The rows of a group lie close to one hidden flat surface of 9 dimensions, which passes through zero. Surfaces can cross.
Known rows, each followed by its group:
[  3  12  -2  -4   1   6  16  -2   2  15 -10  18   6  11]
(3)
[ 23  -6  16   5   6   2  -7 -17  -1   4  14 -19  17  -9]
(2)
[ 4  5  1  5 -2  5 -4 -5 13 -3 -3 21 19  6]
(4)
[  0 -15   2 -14  21   6  -9  11 -18   2 -13   7   0  19]
(2)
[  7   9   9   7  21   4 -22  11  -8  10   3   2 -16   3]
(2)
[ -1 -11 -16  19   1   1 -17  10   3  13  -2  15 -30  14]
(4)
[-17  14  -8 -22  17  13  13  29   7 -12 -10   5   1  -2]
(2)
[  3  -2 -22  14  -3  -4  -2  21 -13  10 -13  11  -3   5]
(0)
[ -1  -7 -20 -15 -11  12   3  -8  15 -22  -2   4 -12  -3]
(3)
[-11   1  -8  -9  -5  -2   5  22 -14 -10  -9 -15  -1  -6]
(4)
[  9  -4  -7  -1  11  -5  14  -4  -6   0 -10  -5  -2  -7]
(1)
[-14 -19  14 -54  24  -5  13   7 -18 -18  -1 -10   6  10]
(0)
[  6  -6 -23  12   9 -13  -6  -7   8  17   0   8 -12 -27]
(1)
[  7  -4  -8   5 -10   6  11   4 -13   3  -4  -3   4  13]
(2)
[ -3   9   6   4  -9   1   5   0  26  15   0   5 -29  12]
(4)
[  8   3  18 -10   9  -6 -10 -17 -12  -1  15  -6 -15  -1]
(1)
[  2   3  -7   4 -13  13   4   5   8   8  -7   7  -7  17]
(4)
[  6  12  11  -2  13  17 -15   7   7   2  -4 -16 -15  -8]
(0)
[-23 -14  -3  -3  -1  -1  -3  -3   5   6   7  10   1  -1]
(2)
[ -8  -5   8   4   5   3 -22 -16   4  -3  19  -4   1 -18]
(2)
[-8  1 -4 -2 -5  0  7  7  0  3  6  2 -3  5]
(0)
[ -3  11  21 -12  -4   7  20   8 -17 -19  -4 -10   0  28]
(1)
[ -8   4 -12 -16  12   4   1   0  -4  -9  -7  14   4  -8]
(4)
[  6  14   3   9  -2   4  -7 -16  21  -4  -1   9   2 -11]
(0)
[  3  -8   5   8  -2 -17  -1  11  -3 -15 -16 -17  -7   1]
(1)
[ 12 -15 -12  16 -11   8  14  -4 -14  20 -10  -5  -3  20]
(3)
[  9   1  22   5 -14  -9  -4  -6  13  -9  -2 -16   8   5]
(1)
[-13  -4   1   3   9   1  10  -5 -14   5  19  -8  16 -16]
(3)
[  6   3  16   8 -13  -7  12  -6  30  12  -1 -16  -4   1]
(1)
[-24  21  28 -13   7  -5  20   6  15   4  26 -11   9 -12]
(3)
[ 17  -8  -7   0   7  -4 -12  -6   1 -18 -17   7  13  -3]
(0)
[10  2 12  1  1  8  7 -7  4 15 10 -8 11  4]
(2)
[ -2  -9 -10  -6  15   9  18   8   6  14  -9  -5  -7   0]
(1)
[  4  -2   1 -10  -1  20   2   1  -6  -5   8  -6  10  12]
(3)
[ -2 -11   1 -10  33 -11  -5  -1 -12  -5   2   9   3 -10]
(4)
[-2 -7 20 -9 28 10  5 -9  4  5 10  4  0 12]
(4)
[-4 16  0 -3  7 -5 -6 22 -5  3  3 15  8  1]
(3)
[-15  -7  14  -5   7   2  11  -2  -4  -6 -11  -6   2   8]
(0)
[-13  16  -5   3  -1  -7   3  -3   7 -16   1  10  -7 -15]
(1)
[ -4  -9   6  -6   2  11  11 -15   2  -2   1 -12  -2   0]
(3)
[ 2 -1  2  4 -9 -2  9 11  3  6 -1 -9 -7 11]
(3)
[ -6   9  15   9   5  -2 -13  -1  11   0  -3 -12 -17 -12]
(0)
[-23   5  11   2  14   6   4  -7  -2  -3 -12   4  -3  -6]
(0)
[ 13 -11 -10  -6  10   6 -11  -7 -22  20  10  10   4   4]
(1)
[ -4 -13   2  10 -14  14   3 -10 -10  10  19 -10   8   9]
(2)
[-14   4  -8  10 -11  -9  -1   9  25 -20 -16  18  -5   4]
(0)
[ 4  3 -5 -6  7 -3  9 -5 -2  6  0 11  5 -2]
(4)
[ 1  5 -1 -5  1  0 14 -3  9 12  4  6 13 -2]
(2)
[ -5   4   2   3 -17  21  -4   2  10  -7  -1  -4   5  11]
(4)
[ -8  12   7   0   8  -6  -1  -2   4   3   5   8   4 -10]
(3)

New rows, each followed by its group:
[-13   7  -3  19  -9 -12   3 -10   8   6   0  13  -3  -9]
(0)
[ -5  -3 -16  -8   6   7 -10  -3   9 -24 -17  22  36 -15]
(1)
[ 14  11   5   1  -1  -5 -12  -9   5   0   1  12   8  -4]
(3)
[-10   9 -14 -14  -7  12   6   6   5  -3 -10   5  -9  -1]
(4)
[ -8  11   3   9   8  20   7   4   0   9 -13   4  -1   5]
(0)
[  8  -4   2   2   3 -21   3  -3  -9   8   2 -11 -11 -10]
(4)
[ 10   6   5   2   3  -5   1   0   1  12 -10  -4  -5  -2]
(0)
[ 29  -3  -6   3 -10   4   7 -24 -22 -13 -13   0  13   8]
(2)
[ 30   8 -12   6   2 -10   6   2 -12   1 -14   5   7   0]
(2)
[10  5  6 -1  7 -1 13 26  0 16 -9 -8 -3 16]
(2)
[-10  -5 -10  -6  19   8   8   4  -3  -2  -4  -3 -12 -10]
(1)
[  1  10  19 -15  -5  -5   1   0  -5 -23  -8   4  10  16]
(1)
[  5 -11  -9   5  -2   9   0  20  -8  -5 -13  -4   3  20]
(0)
[  1   2   8 -16  10  -6  14  -3  -2   0  -2  -6   3  -4]
(4)
[ -3   3 -24 -16 -12  10  -2   7  -5 -12 -23   1  -6  -6]
(4)
[ -3  -6   6  12 -22  -3   2 -12   3   7   7  -4  -9  13]
(2)
[-10   9 -18   0 -13   7  -4  -7  18 -10  11  12 -13 -11]
(3)
[ -7  -6  -1   2   0   7 -14  12   0 -12  -7  -1  -2   7]
(4)
[ 5 -9 12  2 18 -6 -2  5  6  7 -5  8 -5 20]
(4)
[  0  -8  19   1  10 -10   0  -4   5  -4   3 -33 -28  -7]
(1)
[ 14  13   6   4   2  11  -1 -13   1   2  14  -6   9  -9]
(2)
[ 5  3 12 -1 -3  6 12  2  4 11 -7 -3 -2 19]
(3)
[  4   4  -2   7 -10  -4 -13   4   4  -4   7   3  -4  -2]
(3)
[-6 11  9 -2  1 -9  0  2 20 -9 -4  9  4 -3]
(4)
[12  9 11 -3 -8  6  6 -3  6  7  4 -1  6 13]
(3)
[  6 -10   1  -3  -5  -6   2   2  -2  -7  10 -19   6  -6]
(3)
[  8  15  -6  12  -5   4   4  -2   5   6  18  -4  12 -19]
(2)
[-10   2 -25 -19   7   0   3  19  -5 -15  -5  17   6  -5]
(3)
[  8  -3  10 -18   6  -3 -23  16   4 -26 -10 -10  -4   6]
(3)
[ 37  -1   5  17 -11 -17   3 -21   0  16  -7  -5  11  -2]
(0)
[ 8 -7  9  1 -2  2  0 -8 -2  7  4 -7  5  7]
(2)
[  6   4  -2  -2  -1   1  18   0 -11   9   3   4  24   4]
(4)
[ 21 -18 -10   5   6 -18  -5  -2 -14   5 -10   1  19  -7]
(2)
[ 10  -2 -17  17   8   4 -13 -13 -14   0  -9  19  15 -15]
(0)
[ 7 -7  5 14 -4 -4 -6 -2 -7  3  6 -9  4  0]
(4)
[ -3 -17 -22 -24  -5  -8   0   4  12 -37  -3 -12 -10 -14]
(3)
[  1  -4 -12  13  10   7 -16 -17 -10   3  18  19  12 -14]
(4)
[-3 -4 -1 -3 -8 -4  4 -5 -2  1 -9 11 -8 13]
(2)
[-21  -9  -5   1   6   5 -15  23   7 -14  -9  -7  -4  -3]
(1)
[ 10  -2  12   6   8  -5  -6   3   5  16   7 -11   2  -2]
(2)
[  4  -8   2  -8  29   8  -7  19 -11  11  -1  -3  11   1]
(2)
[ -7  -5   1   4   6   6   8 -20 -25  15  13   2  12  -9]
(0)
[  0   8  25  12  -1 -12  10   6  21  10   7  -1   5  16]
(4)
[  7  17  25  -5   2   3   3 -11  16   8   6  -2 -11   7]
(2)
[  4  -8 -16  -1 -16  -6  16   9  -1  -4   8 -11   1   2]
(3)
[  4 -15  -7   2   1  -6  -1  -9 -12  -9  -8   8  18   2]
(0)
[-11  -5 -11  -4   7  13 -30   0  -7  10  17  17   0  -7]
(1)
[  8   5  -2   6 -20  -6  10 -21   7  -5   3   1   5  -5]
(2)
[ -1 -24  13  -5   9   8 -27   9 -12   0   5 -22 -10   7]
(1)
[ -7  -4  -4   5 -13   6 -17   5  -6 -17  -1 -17  -1 -10]
(4)
[  9  10   6  -3  -4 -24   1   3  -7  -3  -7   7 -11  10]
(1)
[ -2  -1   7  -3  14  10  -7 -21 -11  -3   8  -2   9 -15]
(0)
[ -6  -3  11 -14   8 -13   2  -2  20   2  -1  -2   8 -10]
(2)
[ -5  -6  11   2   8   3  -7   8  -6 -13   3  -5  20   4]
(4)
[ 16   1  -1 -12  10   7  10 -10  -3 -12  -1 -10  27 -13]
(2)
[  0   1  -1   9  -8   1   0  -6  21   8   3  -1   5 -10]
(1)
[-11 -14 -18  13  -1  11  -2  23  -2  11  -1  -7  -5   4]
(1)
[-15 -12 -14  19  -5  -9 -17  10  -7  20   6  18 -13   3]
(2)
[-27  -9  -3   5 -13 -14   6  28  -5   1   7  -8 -21  11]
(0)
[  2  -7 -13 -12   5  13 -10  -4  -1  -8 -14  11  -3   2]
(4)
[ -7   0  -7 -22  14   0  13  13   2   1 -18   9 -18  10]
(4)
[  7  13  -2   4 -14   2   9  -8   1  -4  -2   3  -5   3]
(2)
[  0   0 -21  20 -14   4  15  14 -15   1  -6   6  13   8]
(1)
[ -4   3   1   2  -2   5 -11   8  -5  -5  17  -5   5  -5]
(3)
[ 19 -15   2 -12   4   7 -21 -10   3  20  -1  10  25   6]
(1)
[  0  -8   0   2  -6   8  -5 -21  -8  -4   9   1   9  -3]
(2)
[ 13  -4   4  -1   5 -32  -9 -11  -9   8   3  -6  -5 -19]
(0)
[-16 -13   2  -1  -4 -26  -4  11 -12   2  13 -13 -16  -5]
(0)
[ -1  -3   1 -11  29   6 -15  14 -10  -7  -8   0   2  -5]
(2)
[-11   3  -8   4 -10  -7  16   3   5   4  20  -5  -1 -13]
(3)
[ 14 -10   8   4  -7 -13 -13  -5  -2  -9  -9 -21  -5  -6]
(4)
[ 11   9  -6  -4  -4  -2  12 -14  -9 -25 -16  20  39  -1]
(1)
[  0  -8  29 -10  14 -31  -8  -1   1 -14  -2 -36 -14 -18]
(4)
[-15  -5  10  -5   0  10  -9   2  -4 -20   2 -14 -12   3]
(2)
[ -9  -5 -14   6  -7  24   4  -6 -14   2  18   1  14  -2]
(2)
[ -2  12  -3   2 -10  -4  -1   0  10  -5  -1  10  10  -8]
(4)
